The same things were measured in two ways. Each way mixes the same 10 hidden numbers, adds some noise and spreads widely along 6 directions of its own, which tell nothing about the thing.
In the rows, zero is written as 128.
Some things both ways: the first way, then the second way.
[142 109 150 141 140  67 130 154 107 157 140 148 150 148 161 105 122 143]
[134 130 101 106 128 121 105 111 156 102 181 143 139 137 111 143 135 154
 123]

[127 145 103 117 202  77 170 189  88 145 187 123 139  91 166 121 153 108]
[123 126 152 120 145 134  98 142 132 135 148 120 146 116 152 148  89 132
  96]

[137 135 132 147  87 163 108 113  80 105 105 143 111 105 115 153 133 117]
[129 135 163 148 148 139  84 125 117 130 175 177 146 130 120  81 105 113
 120]

[153  51 172 174 100  68 127 171 121 143  65 146 118 125 103 127 140 117]
[137 130 114 115 111 145 175 132  63  63 167 104 154 119 152 152 126 173
 139]

[138 160 144 124 119 153 116 113 123 124 131 106 117  81  72 137 139 156]
[106 140 136  97 139 134  90  76 108 127 178 158 102 123 121 149 124 108
 102]

[ 87 114 135  98 108 200 128 117  96 131  54 134 107 110 105 131 139 148]
[146 153 144 174  76  77  93 132 162 115 191 138 128  88 126 137 170 145
 153]

[132  56 169 134  95 133 133 167 122 158  93 183 148 120 136 116 127 117]
[152 141 131 152 109  69  87 108  93 116 225 175 127  93 168 133 170 141
 161]

[152 131 144 129 134 124  96 174  94 147 146 158 123  89 105 144 139 123]
[179 100  59 135 158 122 112 162 156 188  80 122 166 132  88 168 154 148
 143]

[126 154  97  75 156 119 121 166 162 147 140 143  27 229 144 171 144  97]
[164 113 107 188  91  71 114 170 116 142  96  90 187 101 142 171 190 152
 174]

[120 197 121 126 122  73 151  94 128 110  74 114 163 112 161 101 132 199]
[147 136 195 188 114 130  96 105 154 170 135 163  94  58 106 138 109 118
  98]

[118  78 168 166  26 180  75 134  89 125  76 162 158  95  76 146 112 147]
[104 130 148 163 123 105 121 143 111 101 179 136 159 112 177 124 106 139
 110]

[159 119 103 186  70 119  89 120 192 127 161 113 142 156  69 127 124  76]
[ 99 133 201 151 107 101  71  77  83 107 182 156 148  91 169 120  88 130
 101]

[121 115 121 118 105 136 115 116 131 152 110 131 101 155 119 138 111 116]
[143 122 115 142 122 102 138 166 202 163  72 113 160 152 112 133 143 134
 142]

[126 137 143 102  88  71 142 129 109 126  64 118  30 208 164 170  90 141]
[126 128 125 140 124  45  98 111 111 116 148 148 159 147 148  86 176 137
 170]

[127 130 123 107 155 163 123 121 179 104 175 149 118 202 146 122 115 118]
[ 65 125 146 102 123 166 102 175 153 106 125  93 187 197 107 170  89  91
  92]

[ 91 118 149 125 172  72 188 166  80 103  55 120 159  54 165 110 135 170]
[126 167 190 169 140  46  58  83  80 146 184 159 132 123 161  96  78 133
 120]

[144 166 113  94 120 171 137  79  51 128  46 102  36  77 101 159 159 145]
[108 123 162 130 120 154 107 110 135  86 147 132 150 152 114 121 118 126
 113]

[148 115 158 165  93  49 100 164 146 140 103 152 114 200 148 125 132 125]
[123 141 163 160 121 138 111 138 128 143 165 173 140  96 118 131  82 115
  96]

[122 138 150 130 144  86 172 142  47 128 119 129 132  76 187 132 145 151]
[144 136 166 186 126 152  72 146 147  93 179 138 147 110 141 141  86 115
  90]

[124 125 132 127 139 103 141 160  80 140  67 131  97 124 123 135 177 149]
[136 111 110 124 129 142 189 188 182 184  78 134 164 158  73 143 109 139
 125]

[106 110 120 153 177 132 154 128 154 111 187 129 147 177 126 131 179 134]
[132 145 130 141 124 140 156 128 103 112 157 129 121 162 107 127 125 137
 151]

[116 166 113 132 146 115 117 118 140 128 153  95 102 153  80 155 155 160]
[165 128 131 177  97 146  78 131 157 129 159 119 136 105  74 184 167 137
 148]

[133 117 152 166  80 151 128 114  89 119 122 115 149  87  89 136 155 161]
[ 77 151 163 119 154 124 130  76 116 109 173 184 104 159 137  98  53 112
  78]

[170 153 111 114 154 153 116 122 162 138 183 118  56 161  78 160 168 101]
[136 109 111 146 108 194 159 169 132 117  68  74 138 115  85 199 160 118
 123]

[141 141 142 108 134 103  96 128 140 136  90 161 104 164 157 116  96 134]
[122 159 145 127 140 128  93 107 106 108 144 115 123 110 136 133  84 129
  99]

[116 128 102 117 207  75 174 166 144 128 147 136  98 207 181 126 180 114]
[119 142 167 165 111 115 130 155 116 122 134 112 164 141 131 133  95 135
 126]

[161 136 113 116 170  50 123 150 165 159 101 139 108 153 132 110 114 117]
[147 114 129 117 117 123  96 129 104 132 124  92 166 110 128 173 156 155
 148]

[114 146 131 118  70 129 102 129 108 147 101 167 144 145 160 133 107 146]
[146 157 193 200 122  83  87  99 109 141 214 184  85  35 189 110 118 128
 117]

Other things, the second way, with their names:
<521>: [113 132 162  98 137 208 173 151 178 137 118 107 110 118  71 137  98 135
  91]
<497>: [111 135 116  90 120 120 158  98 110 109 138 130 129 141 111 124 146 150
 141]
<405>: [115 128 140 175  84 124 106 177 156 105 111  81 168  90 155 175 157 106
 124]
<223>: [130 147 161 154 120 197 169 145 147  88 112  90 105 111 130 153  70 128
  82]
<442>: [122 133 106 151 109  77 133 154 111 117 125 129 174  96 147 132 139 140
 126]
<170>: [106 121 121 135 125 155 134 158 115 125 106 119 157 120 109 165 120 103
 100]
<181>: [119 114 108 121 132  67 119 121 152 143 102 136 155 127 148 118 161 140
 137]
<435>: [119 126 135  96 130 136  89 144 170 143 122 115 168 143  70 132 130 131
 125]
<468>: [145 126 161 144 123 136 111 120 138 132 114 113 125  96 141 154 126 126
 110]
<106>: [164 151  87 130  93 117 136 110  97  38 191  93 112  40 163 161 188 180
 145]
<518>: [159 145  66  85 136  60  92  91  87 123 142 119 144  85 125 121 192 180
 168]
<617>: [147 120  80 111 125 170 149 171 156 102  88  58 150 137 107 185 159 147
 134]
<253>: [150 123 120 154 104  95  62 116 113 104 169 132 172 151 146 166 156 140
 157]
<61>: [147 124 115 136 119 128  43 139 130 109 191 138 162 109 151 172 148 125
 124]
<263>: [ 92 141 161 151 106 168 129 132  87  52 171 105 130 103 184 166 104 103
  90]
<346>: [ 69 116 152  57 151 154 155 143 162 150 154 165 144 226 110 120  64 116
 101]
<31>: [174 138 124 146 127  97  73 104 111 124 231 179 117 111 142 131 150 152
 155]
<374>: [177 118  89 143 149 151 106 156 117 118 155 116 144 138 137 172 151 139
 152]
<626>: [173 118  56 112 118 115 138 144 152 131 154 135 153 169 108 179 164 164
 167]
<625>: [147 137 132 116 125 179 158 115 104  85 201 157 104 142 136 152 112 136
 129]
<459>: [119 130 147 140 128 106 109  93  51  68 171 114 148 128 184 139 116 145
 128]
<52>: [122 104 134 128 132 154 174 141 104 120 174 134 145 108 129 127 138 168
 135]
<224>: [ 82 156 171 117 131 126  92  75  69  83 176 141 130 105 149 104  92 122
  89]
<534>: [103 143 149 156 123  55 133 142 137 129  91  93 170 114 169 112  78 153
 100]
<91>: [127 146 134 139 130  96  59 113 167 147 113 137 156 138  91 115 119 119
 119]
<428>: [ 87 152 178 120 125 118  62  73  77  77 187 148 139 125 151 122  81 111
  86]
<124>: [162 123  95 135 131 169 182 187 154 145 113 123 138 144 104 157 135 134
 139]
<72>: [103 149 183 160 106 144 163 154  89  92 158  94 118  79 158 147 110 130
 102]
<635>: [156 147  89 136 140 131 153 119 105 126 142 131  89 121 119 147 151 126
 143]
<104>: [158  96 104 157 117 137 132 162 125 156 123 122 146 147 109 190 191 127
 167]
<537>: [163 156 144 166 117  71  88  93 124 149 174 150 101  96 129 138 146 143
 151]
<212>: [141 107  69  85 150  78 122 120 115 122 131 121 170 124 181 122 166 173
 154]
<22>: [179 102 139 137 126 196 132 165 129  94 187 126 156 135 160 184  97 164
 132]
<582>: [132 137  93  98 134 155 147 163  83 110 151  82 147 112 132 170 141 161
 135]
<246>: [142 102 122 151 136 127  97 121 108 104 135 121 170 136 143 142 153 146
 148]
<528>: [116 111  89  91 128  95  94 105 149 125 152 149 150 178 130 163 162 131
 146]
<606>: [108 119 178 178 140 150 119 176 156 135 104 121 171 140 149 131  60 101
  81]
<510>: [132 142 116 125 129  64  94  98 157 123 153 147 139 142 133 117 136 147
 127]
<161>: [ 92 154 196 147 103 133  83 119 124  81 205 131 129  73 182 133  86 121
  88]
<310>: [122 140 157 164 114 120 147 140 144 123 138 145 134 104 146 124  98 123
 104]
<517>: [119 111 124 147 129  80 110 133  94 121 119 121 187 168 137 117 163 138
 173]
<117>: [116 141 124 120 126 134 145 149 127 106 145 110 130 108 137 154 116 137
 106]
<345>: [111 147 192 179 104 108 121 137 112 112 165 117 137  66 158 126 104 137
 111]
<56>: [128 135 163 160 114 156 146 139 156 129 119 120 124 105 109 126 122 126
 122]
<533>: [102 105 129 107 161  92  85  91  96 144 134 161 150 151 192 135 111 113
 113]
<2>: [ 91 102 148 100 125 196 177 173 153 115 137 121 149 133 156 158  96 121
  98]
<552>: [134 115 105 131 138 126 136 129 149 155 137 152 128 134 124 145 132 132
 127]
<55>: [100 104 120  79 132 127 134 149 132 127 108  97 192 181 115 142 111 158
 130]
<501>: [107 121 129 107 143 117 128 150 146 147 128 111 143 169 118 133 140 135
 138]
<414>: [123 118  96 156 121 106 125 173 146 114  92  82 172 166 138 165 162 122
 147]
<369>: [ 77 119 136  88 157 165 178 173 108 114  99 108 181 194 122 122  69 121
  97]
<257>: [167 128 107 148 118  59  47 104 122 134 146 116 146  54 151 165 192 157
 147]
<48>: [118 123 126 100 120 136 127 108  67 125 197 150 121 133 144 183 137 134
 135]
<148>: [143 115 142 178 103 192 136 165 178 121 113  98 137  95 110 189 123 121
 104]
<389>: [150 152 133 106 154 136 133 101 124 139 137 147 102 131 139  99  86 138
 116]
<313>: [128 156 177 152 148 144 119 125 112 142 131 123 102  77 112 105  99 127
 102]
<543>: [116 118 153 148 115 103  55 163 163 132 158 118 199 186 128 147 121 118
 141]

Some of these things the first way, each followed by its name:
[ 95 171 112 137 105 157 126  91 114  94 152 125 151 121 153 143 129 141] : <606>
[113 151 136 139 142 136 117 134 132 134 187 131 136 111 130 137 136 110] : <61>
[127 102 126 149 104 111 112 136 189 139 179 116  89 192 104 160 113  83] : <253>
[ 65 202  82  91 198  94 191 127  70 130 136 107  94 112 219 153 173 137] : <22>
[108 135 153 166 108  89 120 134 113 140 131 116 162 104  96 137 148 177] : <552>
[137 138 112 122 159 143 139 112 121 103  96 127 152  89 122  94 118 138] : <435>
[141 127 145 155  51  79  87 130 126 159 119 102  90 151  77 165  96 133] : <181>
[130 165 123 136 134 121 110  98 122 152 115 132 132 128 114 123 162 166] : <148>
[116 107 129 111  69 204 118 121  75 126  73 130  99  99  86 151 126 137] : <346>
[148 104 152 162  99 119 110 123 171 148 168 137 111 172 104 145 139 104] : <263>
[103  97 151 126 166 113 140 148 139 155 114 155 142 144 149 111 159 142] : <626>
[137 126 125 109 131 162 121 137 113 101 110 158  83 164 143 141 134 114] : <369>
[130  77 137 125 141  81 124 154 140 167 100 166 112 183 149 120 105 114] : <543>
[176 135 104  63 180 163 148 128  59 147  65 189 137  91 177  74 144 156] : <521>
[106 143 121 138  90 160 101 109 121 124 116 115 136 108  97 129 119 126] : <161>
[121 110 173 145 115  83 137 148 171 127  96 144 160 135 117 113 129 170] : <48>
[127 160 114 113 138 142 110 139 151 128 173 127 155  96 121 115  96 110] : <257>
[111  69 173 184 113 165 145 134 115 101 131 136 249  20  93  87 130 154] : <117>
[107 185 124 139 118 167 124  91 111 127 149 112 163  29  88 142 153 156] : <533>
[147 108 139 156  51 109  78 115 124 183  84 148 119 141  84 136 116 128] : <2>
[113 143 127 131 141 103 147 122 199 122 192 140 149 209 146 137 140 154] : <104>
[123 115 131 148 153 138 133 127 147 158 159 110 124  98  68 135 174 111] : <405>
[128 107 141 149  79  98  96 135 151 147 145 124 114 185 119 138  85 117] : <510>
[110 158 131 150 139  83 152  96 140  93  85  82 137 135 109 118 142 192] : <497>
[135 137 169 157  92 141 111 107 166  87 115 141 156 130 113 118 122 159] : <170>
[118 136 123 120 139 110 147 126 116 115  97 117  68 159 123 165 145 139] : <517>
[ 97 210  90 121 215 130 179  73 121  87 175 137 206 102 201  99 172 186] : <246>
[132  84 171 184  98  45 139 133 141 124  86 123 159 121 123 121 104 156] : <459>
